The first 7 rows are patterns. Each new row is the sum of 2 different patterns, raised or lowered, with some noise. Before adding, each is slid sideways (what falls off one end comes back at the other) and multiplied by a number that may be negative. Names go in the order of the patterns.
Some rows, each with the names of its patterns after it:
-274, -76, 200, -37, -102, 243, -285, -158, -67, -255, 122, -130, -119, -273, -263, 270, -186, -99, -276, 258, -108, -202, 81, 100, -170, 260, -138, -252, -30 => q660
-95, -85, 57, 91, 18, 63, 245, 17, 161, 55, -295, 237, 130, -104, 145, -92, -240, -67, 34, 19, -106, -132, 107, 280, -247, 175, 161, -293, -109 => q232
26, 96, -138, 3, -251, -265, 206, 266, 141, -259, 235, -161, -230, 158, -270, 197, 260, -183, -60, 189, 178, 121, 100, 141, -291, 284, -297, -27, -188 => q301
-254, -208, -296, 34, -103, 144, -100, 297, 199, 119, 135, -160, -90, -250, -41, 223, -209, -248, -272, -257, 284, -281, -64, 2, 72, 269, 152, 30, 101 => q327
41, 246, 17, 64, 9, -255, 248, -240, -71, 113, -13, 237, -96, -210, 257, 157, -214, 8, -27, -273, 26, -243, 86, 118, -69, -185, -220, -43, -271 => q287
-248, 6, 154, -141, -256, -269, -207, -100, -224, 13, -125, 185, -123, 6, -160, 193, 28, 2, -203, -2, -193, -73, -62, -94, 63, 146, 102, 293, -69 => q434
-91, 223, 43, 20, -236, -295, -7, 53, 115, 140, 46, -266, 192, -221, -247, 280, 273, -113, 163, -30, -198, 2, 52, 284, -117, -70, -232, -263, -16 => q631

New rows. What belongs after each?
-93, 49, -624, 74, -326, -472, -441, -278, -237, -294, -180, -386, -377, 79, -48, -34, -372, -315, -198, -294, -211, -322, -165, -247, -403, -236, -98, -190, -251 => q232 q301
307, 141, -180, -166, 151, 52, 285, 378, 395, 21, -353, 207, 314, 201, 107, -95, 16, -160, -117, 113, 212, 553, 23, 79, -113, 182, 109, 358, -227 => q434 q631
133, -344, -302, -496, -258, 287, -513, -257, 49, -49, 164, 200, -90, 136, -369, -368, -315, 52, -37, 39, 0, 118, -85, -26, -33, -248, -7, -479, 11 => q327 q287
433, 195, 302, 107, 39, -174, 19, 254, -50, 316, 441, 186, 607, -16, -217, 280, 337, -75, -187, -144, -82, 6, 119, 17, 212, 358, 163, 155, -33 => q301 q434
-101, -463, -400, -512, -331, -346, -430, -308, -485, -333, -141, -567, -206, -402, -235, -360, -449, -395, -198, -566, -28, -318, -520, -419, -619, -357, -288, -294, -207 => q660 q287
-246, 273, 238, -80, -55, -256, 22, 187, -248, -13, 154, 211, 27, 301, -30, 409, 54, 27, -5, 221, 122, 80, 258, 13, -45, 183, 119, 300, 225 => q287 q434
-118, 57, 341, -203, 181, -183, -213, -102, -187, 597, 13, 58, -330, 100, 35, 18, 330, 366, 21, 109, 201, -303, -105, 154, 313, 226, 251, 8, 188 => q660 q631
-247, -116, -105, 192, 22, 53, 181, 112, -103, 354, 25, -228, -153, -15, -132, 118, 217, 46, 318, -131, -115, -58, -172, 136, -196, -64, -273, -204, 482 => q660 q232
215, -315, -196, 34, 140, -60, -12, -49, -275, -167, 96, 280, -35, -206, -52, -261, -170, -5, -44, 104, 98, -267, -247, 52, 91, 89, 110, 67, -344 => q301 q631
469, 30, 247, 408, 82, 170, 244, 356, 436, 105, 114, 321, 242, 220, 295, 206, 320, 168, 322, 145, 301, 445, 178, 462, 339, 95, 192, 158, 302 => q232 q287
-226, -75, -185, -109, -161, -41, -80, -71, 54, -304, -134, -418, 0, -430, -554, -76, -154, -219, 29, -141, -97, -278, -217, -533, -159, -568, -407, -47, -538 => q232 q327
134, 150, 417, 387, 343, 297, 286, 235, 565, 329, 158, 593, 264, -38, 169, 156, 187, 401, 224, 294, 477, 194, 375, 41, 293, 525, 43, 272, 593 => q301 q287
596, 171, 224, 282, 174, 342, 425, 9, -99, 100, 200, 158, 410, -83, 588, 512, 198, 363, 314, 128, 159, 384, 397, 136, 122, 149, 538, 277, 397 => q232 q301
-288, -244, 75, -319, 196, -93, 290, -104, -12, -68, 226, 180, 158, -271, -128, -232, 97, -159, -2, 203, 98, 266, 202, -179, -113, 62, 52, -201, -277 => q301 q434
-78, -149, 50, 28, 44, 50, -2, 238, -161, -116, 195, 168, -36, -140, -306, 6, -154, -159, 116, -67, 318, -113, -65, 66, 260, -61, 34, -131, -116 => q287 q434
-20, -330, -366, -403, -179, -243, -202, -136, -162, 63, -325, -395, -115, -224, -369, -407, -461, -318, -451, -23, -261, -121, -286, -5, -328, -234, 30, -170, -51 => q232 q301
242, 318, 352, -7, 294, 482, 372, 184, 91, 85, 173, 113, 311, 30, 376, 255, 629, 70, 108, 454, 146, 528, 637, 151, 35, 138, 538, 187, 304 => q232 q301
294, 454, 53, 399, 174, 169, 292, -110, 254, 349, 155, 109, 250, 190, 57, -127, 312, 77, 53, 212, 284, 310, 199, 164, 134, 349, -109, 253, 262 => q660 q287
-61, -131, 168, 274, 110, 52, -32, -135, 275, -64, 152, -120, 86, -35, -107, 6, -35, 3, 184, 162, 47, -267, 171, 46, -280, 267, -27, 0, 47 => q301 q631
-50, 222, -333, 31, -299, -37, 25, -121, -24, -365, -256, -269, -351, 330, 229, 99, -463, -88, -185, -186, 193, -176, 167, -50, -54, -282, -84, 340, 280 => q301 q631
91, 91, -128, -222, -177, -123, -378, -28, -6, -77, 235, -233, -310, 210, -307, -16, 219, 13, 89, -95, -101, 223, -27, -396, 155, -203, -334, 216, -107 => q232 q287
-283, 151, -313, 26, -12, 93, 324, -170, -202, -189, -83, 25, -27, -135, -385, 69, -326, -184, 17, -55, 44, 199, -269, 113, 159, 132, -73, 85, -61 => q301 q434
-294, -159, -284, 206, -454, -58, -7, 79, -311, -252, -71, -337, 38, -76, -278, -311, -323, -59, -479, -59, -122, -275, 190, -321, -340, -9, -261, -179, -450 => q301 q287
-286, -341, 35, -56, -154, -316, -154, -205, -504, 309, -323, 53, -25, -49, -366, -294, -25, -149, 3, 4, -277, -209, -478, 232, -254, -223, -10, -368, 43 => q232 q301
151, -190, 273, 116, -597, -433, -253, -183, -197, 77, 66, -113, -57, -294, -357, 195, 100, -630, -218, -249, -80, -580, 163, -303, 25, -274, 140, -471, -187 => q660 q301
-170, -110, -245, -44, -285, 107, -583, -685, -367, -247, -272, -427, -306, -418, -545, -313, -62, -169, 118, -624, -37, -360, -89, -305, -512, -593, -282, -540, -102 => q327 q434
64, -105, -283, -550, -573, 66, -561, -158, -117, 108, -156, -286, -295, 208, -497, 37, -136, -362, 87, -466, -391, 320, 8, -406, 93, -403, -532, -143, -583 => q660 q287
225, 590, 239, 145, 465, 352, 347, 66, 16, 185, 332, 278, 312, 370, 364, 30, 264, 135, 396, 448, 106, 330, 314, 65, 243, 72, 263, 469, 192 => q287 q434
411, -123, 459, 335, 454, 110, 4, -46, 31, 161, 379, 571, 499, 245, 149, -82, 297, 69, 181, 264, 181, 166, 446, 278, 105, 289, 597, 346, 556 => q327 q631
155, 458, 471, 168, -217, 305, 118, 159, 128, -116, 21, 237, 34, 430, 333, 207, 246, 289, -79, 304, -215, -210, -18, 10, 282, 131, 268, 233, 89 => q232 q327
-112, 322, 567, -99, 596, 158, 161, 137, 171, 335, 129, 298, 514, 303, -203, 259, 551, -224, 256, 310, 43, 488, 141, 29, 420, 492, 78, 202, 165 => q232 q301
34, -2, -250, -65, -120, -198, -37, -293, -623, 73, -478, -303, 163, -120, -193, -223, -265, -408, -173, -109, -424, -175, -332, -371, 249, -542, -358, -26, -330 => q232 q287
305, 142, 244, 192, 276, 159, 128, 18, -163, -24, 212, 241, 161, -84, 85, 266, 345, 277, 117, 199, 147, 367, -209, 301, 187, 71, -128, 9, 56 => q232 q434
-220, -512, -164, -491, -378, -81, -421, -38, -135, -443, -374, -361, -479, -277, -153, -56, -104, -315, -191, -373, 84, -276, -504, -78, -222, 69, -529, -354, 31 => q660 q287
-176, 102, -133, -166, -226, -87, -133, -58, 54, -379, 108, -174, -439, -12, -183, -291, -118, -86, -306, -105, -423, -208, 318, -171, -61, 126, -440, -397, -224 => q232 q631
369, 30, 37, -56, 296, 362, 281, 339, 699, 295, 219, 477, 48, 232, 183, 259, 449, -56, 145, 95, 204, 694, 40, 283, 142, 316, 495, 550, 474 => q327 q631
293, -74, 33, -154, -340, 102, 79, 176, 97, -186, -175, -39, 309, -239, 230, 156, -154, 97, -174, -328, 218, -124, -268, -233, -57, -166, -76, 277, -302 => q301 q434
